The rows are grouped in 4 different ways at once. Each group adds its own fixed numbers to the row, and there is some noise. The rows also spread widely along 12 directions, which tell nothing about the answers.
In the rows, 100 means zero.
Known rows, each followed by its group in each grouping:
124, 106, 88, 123, 125, 75, 90, 96, 115, 119, 80, 105, 71, 98, 107, 126, 82, 107, 103, 96, 95, 103, 118, 86, 109, 105, 86, 118, 90, 95, 100, 94, 106, 97, 104, 68, 84, 71, 105, 140, 105
Z_276 Z_894 Z_852 Z_159
123, 118, 93, 125, 87, 137, 88, 107, 113, 91, 84, 114, 129, 84, 107, 123, 85, 73, 95, 74, 116, 125, 85, 113, 68, 117, 89, 89, 107, 93, 106, 85, 116, 139, 74, 69, 107, 96, 83, 123, 74
Z_79 Z_894 Z_963 Z_379
64, 94, 100, 92, 100, 39, 97, 107, 86, 108, 98, 120, 97, 103, 89, 130, 120, 107, 74, 71, 121, 92, 130, 107, 138, 121, 144, 135, 87, 105, 106, 95, 61, 87, 90, 97, 105, 60, 90, 112, 105
Z_173 Z_177 Z_852 Z_159
109, 91, 69, 106, 91, 111, 121, 108, 87, 93, 89, 80, 97, 83, 104, 92, 124, 92, 113, 106, 84, 123, 50, 128, 97, 90, 103, 94, 117, 105, 115, 97, 116, 85, 88, 72, 99, 111, 111, 102, 97
Z_182 Z_575 Z_858 Z_354
94, 119, 76, 148, 111, 107, 106, 140, 107, 69, 91, 109, 141, 103, 114, 136, 97, 102, 136, 75, 119, 118, 67, 119, 95, 121, 75, 107, 85, 72, 93, 65, 108, 111, 79, 38, 101, 104, 107, 120, 72
Z_276 Z_177 Z_267 Z_379
79, 104, 123, 106, 76, 104, 119, 112, 72, 79, 109, 109, 122, 119, 102, 120, 107, 95, 98, 37, 125, 86, 115, 121, 136, 128, 114, 95, 85, 78, 125, 102, 84, 118, 92, 96, 98, 123, 91, 84, 72
Z_173 Z_438 Z_858 Z_354
149, 108, 64, 109, 89, 125, 129, 71, 104, 104, 86, 62, 63, 86, 116, 86, 103, 104, 115, 120, 43, 91, 65, 117, 83, 80, 78, 74, 130, 104, 135, 102, 146, 68, 114, 55, 86, 108, 121, 101, 96
Z_403 Z_575 Z_267 Z_613
49, 118, 70, 107, 115, 48, 97, 85, 115, 62, 119, 122, 106, 124, 89, 112, 108, 124, 171, 133, 109, 86, 83, 131, 116, 94, 104, 151, 70, 87, 106, 111, 87, 78, 94, 102, 78, 95, 152, 71, 95
Z_403 Z_178 Z_963 Z_613
97, 101, 105, 96, 98, 114, 115, 98, 74, 105, 93, 85, 97, 97, 93, 124, 114, 93, 97, 83, 108, 114, 90, 105, 118, 92, 105, 87, 103, 96, 124, 86, 114, 82, 103, 79, 130, 115, 81, 96, 66
Z_975 Z_178 Z_267 Z_159
115, 105, 82, 73, 90, 112, 84, 83, 121, 121, 74, 59, 99, 77, 73, 122, 103, 85, 82, 143, 93, 117, 81, 114, 62, 72, 124, 101, 122, 132, 105, 84, 123, 88, 96, 66, 140, 76, 80, 111, 100
Z_79 Z_438 Z_267 Z_159
45, 120, 113, 90, 119, 70, 83, 90, 102, 77, 126, 130, 120, 110, 82, 125, 105, 106, 108, 83, 128, 101, 123, 115, 131, 115, 123, 118, 70, 82, 104, 93, 89, 101, 78, 100, 126, 66, 100, 77, 56
Z_975 Z_178 Z_858 Z_379
79, 113, 88, 117, 84, 82, 98, 83, 82, 127, 88, 113, 131, 115, 93, 151, 81, 107, 124, 108, 130, 102, 106, 81, 92, 103, 107, 135, 69, 108, 106, 96, 103, 110, 94, 81, 107, 120, 84, 126, 83
Z_182 Z_438 Z_963 Z_379
93, 111, 90, 70, 162, 98, 76, 98, 83, 115, 124, 126, 66, 72, 107, 61, 125, 114, 90, 84, 77, 107, 104, 117, 120, 75, 84, 98, 104, 92, 93, 110, 107, 102, 94, 80, 94, 55, 121, 115, 77
Z_182 Z_575 Z_267 Z_354
104, 56, 95, 132, 116, 55, 77, 108, 143, 51, 81, 45, 84, 88, 92, 138, 98, 60, 97, 154, 86, 142, 51, 109, 99, 130, 132, 116, 134, 120, 121, 78, 90, 60, 78, 115, 108, 70, 105, 107, 145
Z_276 Z_178 Z_963 Z_159
138, 106, 118, 89, 75, 112, 97, 66, 133, 97, 62, 134, 49, 92, 74, 110, 62, 65, 85, 81, 119, 90, 150, 122, 137, 86, 115, 93, 91, 85, 112, 117, 119, 109, 111, 115, 93, 42, 111, 109, 78
Z_975 Z_575 Z_852 Z_159
109, 95, 80, 116, 123, 80, 86, 107, 103, 106, 107, 87, 90, 87, 110, 95, 114, 95, 110, 112, 81, 109, 74, 100, 84, 94, 88, 109, 120, 109, 105, 102, 99, 101, 90, 84, 83, 104, 107, 122, 121
Z_79 Z_894 Z_267 Z_379
104, 109, 70, 128, 74, 108, 114, 100, 105, 75, 70, 143, 114, 98, 93, 132, 89, 91, 125, 86, 127, 130, 75, 139, 111, 109, 110, 110, 83, 88, 101, 83, 120, 81, 71, 72, 110, 52, 117, 99, 54
Z_403 Z_575 Z_858 Z_613
139, 86, 64, 99, 75, 94, 136, 99, 92, 131, 63, 59, 73, 85, 97, 105, 123, 101, 102, 132, 66, 102, 63, 109, 81, 78, 108, 105, 129, 120, 118, 106, 119, 74, 111, 58, 88, 117, 108, 126, 130
Z_276 Z_438 Z_852 Z_354
93, 97, 89, 101, 109, 55, 99, 73, 128, 72, 113, 108, 69, 95, 98, 109, 97, 111, 89, 106, 64, 80, 115, 125, 122, 131, 135, 107, 108, 98, 126, 91, 108, 59, 85, 89, 92, 30, 128, 91, 99
Z_276 Z_438 Z_267 Z_613
80, 101, 64, 101, 112, 71, 104, 96, 84, 90, 126, 109, 110, 80, 118, 98, 127, 112, 96, 78, 72, 106, 82, 122, 97, 129, 120, 108, 109, 105, 125, 93, 93, 85, 71, 80, 100, 80, 108, 92, 96
Z_173 Z_894 Z_852 Z_159
116, 87, 91, 136, 92, 89, 118, 75, 73, 101, 101, 104, 87, 98, 117, 131, 82, 93, 107, 78, 78, 115, 91, 90, 108, 136, 102, 99, 97, 104, 137, 97, 115, 85, 80, 98, 95, 105, 100, 105, 85
Z_975 Z_894 Z_852 Z_354
105, 85, 98, 98, 106, 54, 108, 82, 108, 93, 111, 94, 53, 101, 101, 77, 121, 99, 119, 120, 71, 83, 89, 109, 111, 90, 103, 122, 117, 104, 119, 132, 84, 87, 112, 116, 54, 116, 133, 104, 144
Z_975 Z_177 Z_963 Z_613
121, 71, 80, 110, 76, 96, 118, 115, 105, 84, 62, 57, 75, 85, 81, 122, 119, 68, 103, 135, 93, 133, 40, 130, 106, 88, 123, 96, 129, 118, 121, 93, 108, 64, 94, 92, 111, 97, 106, 98, 116
Z_79 Z_178 Z_852 Z_354
127, 101, 104, 82, 112, 80, 82, 52, 117, 126, 101, 100, 54, 89, 93, 79, 85, 91, 81, 121, 73, 79, 133, 91, 106, 82, 104, 104, 112, 112, 110, 136, 104, 104, 109, 115, 72, 62, 113, 113, 121
Z_173 Z_575 Z_858 Z_379
127, 101, 74, 144, 95, 94, 106, 105, 114, 87, 64, 109, 90, 99, 106, 132, 70, 82, 128, 92, 109, 117, 88, 114, 114, 110, 85, 112, 86, 88, 105, 91, 111, 97, 97, 76, 78, 75, 121, 124, 95
Z_173 Z_575 Z_852 Z_159
113, 82, 88, 137, 76, 50, 136, 96, 74, 133, 61, 87, 77, 123, 103, 151, 95, 112, 90, 86, 107, 89, 120, 72, 143, 122, 115, 118, 86, 108, 124, 91, 92, 61, 116, 80, 82, 100, 83, 133, 114
Z_173 Z_178 Z_858 Z_159
107, 108, 100, 101, 136, 78, 75, 104, 146, 69, 110, 99, 78, 96, 108, 81, 99, 95, 102, 94, 88, 87, 116, 125, 118, 108, 88, 97, 103, 78, 96, 108, 91, 117, 102, 83, 70, 54, 128, 108, 109
Z_173 Z_438 Z_858 Z_379
94, 91, 109, 64, 77, 95, 136, 116, 40, 151, 84, 122, 68, 104, 83, 84, 153, 106, 91, 64, 131, 91, 109, 106, 147, 48, 110, 106, 103, 96, 107, 132, 89, 90, 127, 96, 92, 141, 86, 112, 88
Z_975 Z_438 Z_858 Z_159
111, 96, 99, 83, 124, 33, 74, 99, 139, 112, 99, 129, 55, 90, 110, 68, 121, 109, 55, 73, 81, 64, 160, 110, 113, 114, 126, 130, 118, 94, 97, 122, 59, 122, 111, 98, 47, 42, 117, 143, 161
Z_403 Z_177 Z_963 Z_159
121, 103, 78, 98, 108, 85, 111, 108, 109, 99, 107, 106, 80, 83, 119, 72, 126, 109, 90, 80, 59, 85, 96, 123, 94, 107, 101, 104, 122, 90, 112, 112, 96, 113, 95, 68, 65, 88, 127, 118, 127
Z_276 Z_177 Z_852 Z_354
149, 113, 47, 125, 80, 97, 111, 59, 140, 112, 66, 108, 83, 91, 109, 116, 62, 100, 120, 122, 76, 92, 105, 105, 75, 108, 95, 112, 94, 105, 115, 95, 137, 97, 101, 60, 72, 71, 122, 133, 107
Z_182 Z_894 Z_963 Z_159
123, 89, 101, 89, 104, 106, 88, 104, 133, 76, 81, 70, 85, 77, 97, 100, 108, 70, 68, 98, 83, 111, 87, 135, 94, 116, 117, 84, 131, 102, 112, 93, 98, 108, 92, 84, 98, 63, 101, 111, 113
Z_173 Z_438 Z_963 Z_354
94, 117, 93, 56, 103, 90, 91, 109, 110, 123, 97, 78, 96, 76, 89, 85, 150, 104, 59, 98, 90, 86, 104, 116, 81, 85, 122, 101, 131, 110, 101, 99, 90, 116, 104, 59, 105, 95, 76, 118, 116
Z_79 Z_894 Z_963 Z_379
107, 118, 100, 67, 106, 129, 101, 96, 104, 121, 71, 37, 87, 89, 78, 129, 114, 100, 88, 124, 105, 110, 87, 103, 101, 66, 96, 78, 106, 111, 113, 76, 129, 82, 126, 39, 145, 111, 63, 111, 66
Z_182 Z_438 Z_963 Z_159
101, 96, 105, 120, 118, 63, 92, 94, 100, 115, 100, 58, 74, 116, 104, 111, 103, 107, 122, 126, 82, 86, 92, 81, 95, 84, 84, 127, 105, 112, 111, 113, 91, 96, 118, 92, 67, 138, 109, 122, 142
Z_79 Z_575 Z_267 Z_613
95, 87, 94, 93, 123, 97, 75, 125, 116, 71, 99, 92, 93, 84, 96, 91, 121, 80, 109, 104, 107, 123, 70, 138, 105, 85, 104, 104, 122, 97, 101, 97, 92, 94, 90, 99, 105, 83, 114, 98, 102
Z_403 Z_438 Z_267 Z_159
74, 98, 113, 94, 143, 57, 73, 105, 88, 121, 93, 103, 88, 112, 84, 126, 105, 105, 110, 113, 129, 109, 108, 86, 126, 85, 94, 145, 77, 103, 82, 110, 68, 107, 105, 107, 90, 90, 104, 124, 109
Z_173 Z_178 Z_963 Z_354

New rows, each followed by its group in each grouping:
132, 103, 66, 102, 108, 80, 101, 74, 111, 114, 110, 105, 75, 80, 122, 70, 105, 103, 97, 101, 51, 81, 102, 107, 82, 104, 95, 104, 122, 104, 118, 125, 103, 110, 97, 86, 57, 84, 126, 119, 129
Z_173 Z_894 Z_852 Z_379
137, 90, 122, 89, 78, 112, 124, 77, 74, 104, 102, 98, 46, 83, 109, 85, 106, 80, 44, 52, 69, 78, 124, 102, 148, 119, 113, 49, 136, 98, 155, 121, 108, 83, 112, 107, 87, 85, 82, 101, 85
Z_173 Z_177 Z_963 Z_379
103, 119, 91, 88, 110, 85, 76, 73, 159, 86, 85, 92, 78, 103, 77, 105, 76, 93, 135, 149, 108, 81, 113, 117, 102, 73, 95, 121, 85, 93, 93, 113, 112, 110, 119, 89, 81, 76, 129, 109, 106
Z_182 Z_438 Z_963 Z_379
97, 109, 128, 69, 78, 84, 88, 82, 117, 130, 85, 38, 104, 101, 85, 133, 110, 99, 44, 95, 101, 72, 146, 83, 86, 104, 141, 107, 109, 122, 120, 88, 81, 124, 119, 73, 126, 116, 46, 121, 128
Z_182 Z_177 Z_852 Z_159
126, 64, 131, 99, 56, 112, 140, 158, 79, 87, 40, 124, 48, 101, 73, 103, 127, 57, 89, 54, 157, 106, 89, 140, 185, 75, 111, 92, 116, 70, 107, 122, 85, 90, 121, 113, 70, 110, 105, 121, 97
Z_276 Z_438 Z_963 Z_354
82, 121, 85, 103, 129, 106, 93, 112, 89, 85, 117, 105, 117, 87, 109, 105, 118, 102, 109, 78, 102, 115, 77, 119, 106, 111, 82, 94, 99, 86, 105, 88, 102, 105, 82, 66, 106, 94, 98, 101, 62
Z_173 Z_894 Z_963 Z_379
150, 83, 72, 121, 130, 56, 85, 102, 134, 115, 82, 101, 45, 81, 129, 71, 104, 99, 81, 95, 54, 90, 115, 103, 95, 106, 93, 114, 131, 100, 102, 109, 94, 101, 111, 80, 42, 53, 130, 154, 163
Z_403 Z_575 Z_267 Z_159
94, 108, 74, 91, 105, 98, 117, 124, 91, 89, 100, 137, 86, 91, 97, 78, 132, 105, 128, 85, 107, 102, 80, 141, 128, 71, 94, 111, 101, 75, 103, 119, 100, 96, 100, 84, 79, 97, 138, 98, 89
Z_276 Z_178 Z_852 Z_159
74, 100, 120, 116, 79, 88, 100, 119, 89, 73, 81, 125, 114, 121, 79, 149, 92, 85, 121, 65, 160, 105, 109, 121, 143, 109, 117, 126, 69, 81, 103, 95, 75, 109, 89, 110, 111, 98, 97, 92, 71
Z_403 Z_177 Z_852 Z_354
121, 109, 69, 89, 65, 118, 115, 107, 120, 89, 74, 116, 93, 78, 86, 93, 114, 81, 102, 99, 102, 103, 78, 149, 97, 81, 119, 90, 117, 95, 109, 105, 119, 100, 94, 69, 98, 72, 114, 100, 84
Z_79 Z_438 Z_852 Z_379
120, 100, 102, 112, 84, 104, 125, 56, 64, 120, 96, 91, 67, 106, 103, 125, 81, 102, 107, 95, 85, 90, 100, 81, 122, 103, 88, 90, 96, 109, 143, 115, 119, 72, 109, 98, 90, 119, 93, 100, 74
Z_173 Z_894 Z_963 Z_613
125, 96, 95, 110, 114, 108, 108, 104, 84, 99, 110, 101, 72, 97, 120, 70, 114, 96, 121, 85, 79, 98, 76, 112, 109, 77, 65, 95, 113, 84, 119, 135, 95, 114, 111, 98, 53, 131, 133, 108, 113
Z_173 Z_178 Z_852 Z_613
127, 86, 94, 116, 73, 103, 110, 73, 93, 87, 94, 110, 75, 100, 104, 95, 84, 78, 110, 93, 90, 102, 96, 112, 115, 99, 108, 94, 114, 101, 135, 123, 114, 86, 95, 126, 84, 102, 114, 90, 100
Z_403 Z_575 Z_858 Z_159
95, 87, 78, 91, 71, 67, 133, 87, 49, 134, 117, 131, 79, 91, 114, 72, 137, 113, 91, 71, 79, 73, 106, 101, 121, 97, 126, 113, 116, 107, 138, 137, 88, 92, 98, 111, 65, 129, 107, 109, 117
Z_182 Z_894 Z_852 Z_379
95, 88, 66, 91, 79, 88, 122, 144, 106, 93, 57, 101, 104, 61, 84, 126, 157, 92, 54, 85, 110, 139, 56, 151, 107, 114, 149, 104, 127, 105, 98, 56, 97, 60, 69, 37, 135, 37, 84, 121, 85
Z_276 Z_894 Z_852 Z_613
118, 91, 91, 123, 90, 70, 139, 130, 90, 112, 71, 95, 78, 110, 112, 111, 128, 115, 83, 64, 93, 85, 107, 104, 134, 118, 106, 105, 105, 82, 112, 93, 91, 90, 111, 55, 66, 102, 103, 134, 121
Z_276 Z_178 Z_858 Z_354
103, 90, 90, 105, 113, 93, 64, 50, 108, 80, 115, 130, 94, 75, 101, 114, 74, 79, 90, 118, 78, 140, 83, 113, 79, 125, 123, 106, 114, 122, 124, 101, 116, 82, 53, 123, 125, 29, 110, 92, 73
Z_403 Z_438 Z_963 Z_613
74, 114, 79, 71, 116, 77, 94, 65, 96, 93, 146, 82, 106, 84, 111, 88, 119, 122, 78, 91, 46, 76, 112, 120, 88, 127, 133, 95, 116, 111, 138, 94, 104, 85, 83, 79, 115, 72, 101, 76, 93
Z_173 Z_438 Z_267 Z_159
111, 96, 104, 90, 95, 108, 91, 51, 98, 105, 125, 66, 100, 84, 104, 103, 96, 92, 85, 123, 55, 99, 84, 95, 59, 107, 116, 96, 131, 128, 139, 106, 116, 94, 78, 105, 114, 114, 93, 90, 109
Z_276 Z_894 Z_267 Z_613
117, 99, 92, 66, 116, 70, 72, 84, 148, 129, 74, 58, 75, 81, 81, 86, 121, 94, 75, 152, 83, 95, 100, 110, 64, 64, 115, 131, 123, 126, 78, 113, 84, 113, 113, 78, 84, 68, 106, 132, 159
Z_173 Z_575 Z_858 Z_613
128, 108, 78, 125, 92, 74, 122, 109, 125, 91, 77, 107, 75, 107, 123, 104, 106, 111, 89, 61, 82, 72, 127, 116, 122, 131, 102, 97, 106, 75, 124, 91, 100, 97, 117, 57, 60, 78, 113, 126, 116
Z_403 Z_178 Z_963 Z_159
98, 127, 85, 81, 127, 87, 85, 92, 91, 140, 106, 126, 88, 93, 104, 92, 113, 125, 95, 86, 94, 89, 125, 97, 90, 80, 90, 116, 95, 100, 95, 111, 102, 119, 108, 64, 86, 85, 100, 131, 92
Z_79 Z_438 Z_963 Z_159
140, 89, 95, 112, 96, 98, 103, 61, 99, 120, 95, 55, 57, 92, 114, 99, 84, 89, 98, 120, 54, 91, 100, 79, 92, 90, 92, 91, 123, 119, 140, 118, 122, 93, 117, 101, 79, 126, 101, 118, 129
Z_182 Z_575 Z_852 Z_159
138, 101, 92, 100, 87, 145, 104, 102, 77, 127, 79, 129, 100, 79, 93, 95, 102, 77, 101, 95, 118, 132, 71, 102, 88, 63, 80, 91, 114, 102, 94, 118, 122, 115, 87, 86, 106, 103, 96, 124, 74
Z_276 Z_177 Z_858 Z_379
93, 137, 46, 76, 112, 106, 128, 93, 100, 99, 104, 106, 90, 83, 100, 90, 131, 130, 128, 96, 73, 96, 83, 144, 104, 79, 94, 89, 91, 83, 112, 86, 137, 72, 106, 23, 113, 77, 123, 88, 50
Z_975 Z_438 Z_852 Z_159
85, 122, 107, 106, 91, 90, 72, 101, 135, 96, 91, 71, 153, 98, 93, 141, 96, 91, 86, 104, 112, 97, 111, 102, 50, 118, 123, 128, 98, 103, 96, 79, 88, 149, 84, 64, 118, 106, 77, 119, 119
Z_276 Z_575 Z_852 Z_379
105, 104, 81, 129, 108, 99, 110, 96, 104, 61, 117, 131, 91, 101, 121, 92, 92, 95, 145, 73, 88, 105, 85, 129, 114, 117, 81, 96, 95, 71, 124, 107, 115, 102, 91, 93, 71, 104, 136, 92, 79
Z_975 Z_438 Z_963 Z_159
103, 93, 95, 102, 103, 59, 88, 109, 140, 113, 42, 76, 81, 102, 67, 149, 100, 84, 110, 139, 143, 114, 100, 101, 106, 82, 113, 146, 89, 109, 77, 81, 86, 91, 115, 80, 101, 83, 91, 140, 126
Z_975 Z_894 Z_963 Z_159
115, 70, 89, 127, 100, 37, 119, 116, 94, 110, 83, 120, 57, 103, 114, 97, 120, 102, 87, 81, 88, 88, 111, 96, 137, 118, 115, 126, 117, 93, 119, 118, 76, 82, 108, 105, 44, 90, 120, 140, 150
Z_276 Z_178 Z_963 Z_159
88, 100, 118, 100, 103, 78, 106, 124, 115, 85, 76, 88, 73, 115, 76, 114, 118, 96, 119, 105, 132, 94, 96, 121, 145, 73, 100, 120, 90, 81, 91, 107, 87, 90, 117, 89, 83, 102, 114, 104, 106
Z_276 Z_575 Z_858 Z_613
107, 96, 86, 95, 99, 68, 95, 102, 134, 106, 70, 73, 87, 95, 89, 114, 124, 101, 87, 122, 101, 103, 92, 116, 91, 96, 121, 123, 113, 111, 94, 87, 89, 87, 100, 65, 100, 73, 96, 122, 126
Z_403 Z_894 Z_858 Z_613
86, 84, 92, 97, 94, 79, 92, 117, 89, 122, 78, 77, 122, 92, 85, 136, 120, 91, 86, 113, 118, 123, 78, 99, 78, 94, 131, 131, 114, 124, 98, 81, 89, 92, 85, 81, 128, 107, 73, 127, 117
Z_276 Z_438 Z_267 Z_159
111, 82, 107, 103, 86, 126, 89, 117, 93, 80, 101, 111, 116, 76, 100, 90, 115, 54, 103, 82, 115, 138, 58, 125, 80, 90, 102, 97, 128, 97, 108, 116, 91, 136, 75, 117, 104, 124, 100, 104, 103
Z_975 Z_177 Z_852 Z_379
109, 91, 77, 122, 85, 82, 117, 99, 74, 117, 97, 98, 106, 100, 121, 110, 108, 102, 104, 80, 87, 99, 88, 96, 89, 118, 103, 113, 109, 106, 125, 108, 93, 102, 99, 83, 75, 127, 98, 123, 118
Z_173 Z_438 Z_963 Z_159
122, 88, 91, 114, 129, 85, 95, 99, 129, 71, 96, 71, 50, 90, 101, 89, 101, 86, 113, 123, 71, 109, 79, 117, 123, 92, 90, 91, 122, 94, 114, 104, 116, 71, 104, 92, 82, 77, 129, 101, 115
Z_276 Z_575 Z_858 Z_159
99, 97, 103, 105, 126, 92, 95, 96, 98, 80, 110, 62, 64, 105, 101, 99, 104, 96, 129, 112, 86, 95, 85, 110, 128, 81, 84, 94, 109, 94, 125, 106, 107, 73, 116, 102, 94, 119, 115, 84, 97
Z_403 Z_575 Z_267 Z_159
111, 106, 75, 120, 161, 91, 57, 111, 119, 95, 101, 140, 75, 90, 101, 86, 88, 89, 156, 123, 117, 134, 70, 110, 96, 62, 48, 132, 90, 90, 72, 120, 102, 120, 92, 102, 65, 80, 144, 129, 101
Z_79 Z_894 Z_963 Z_159
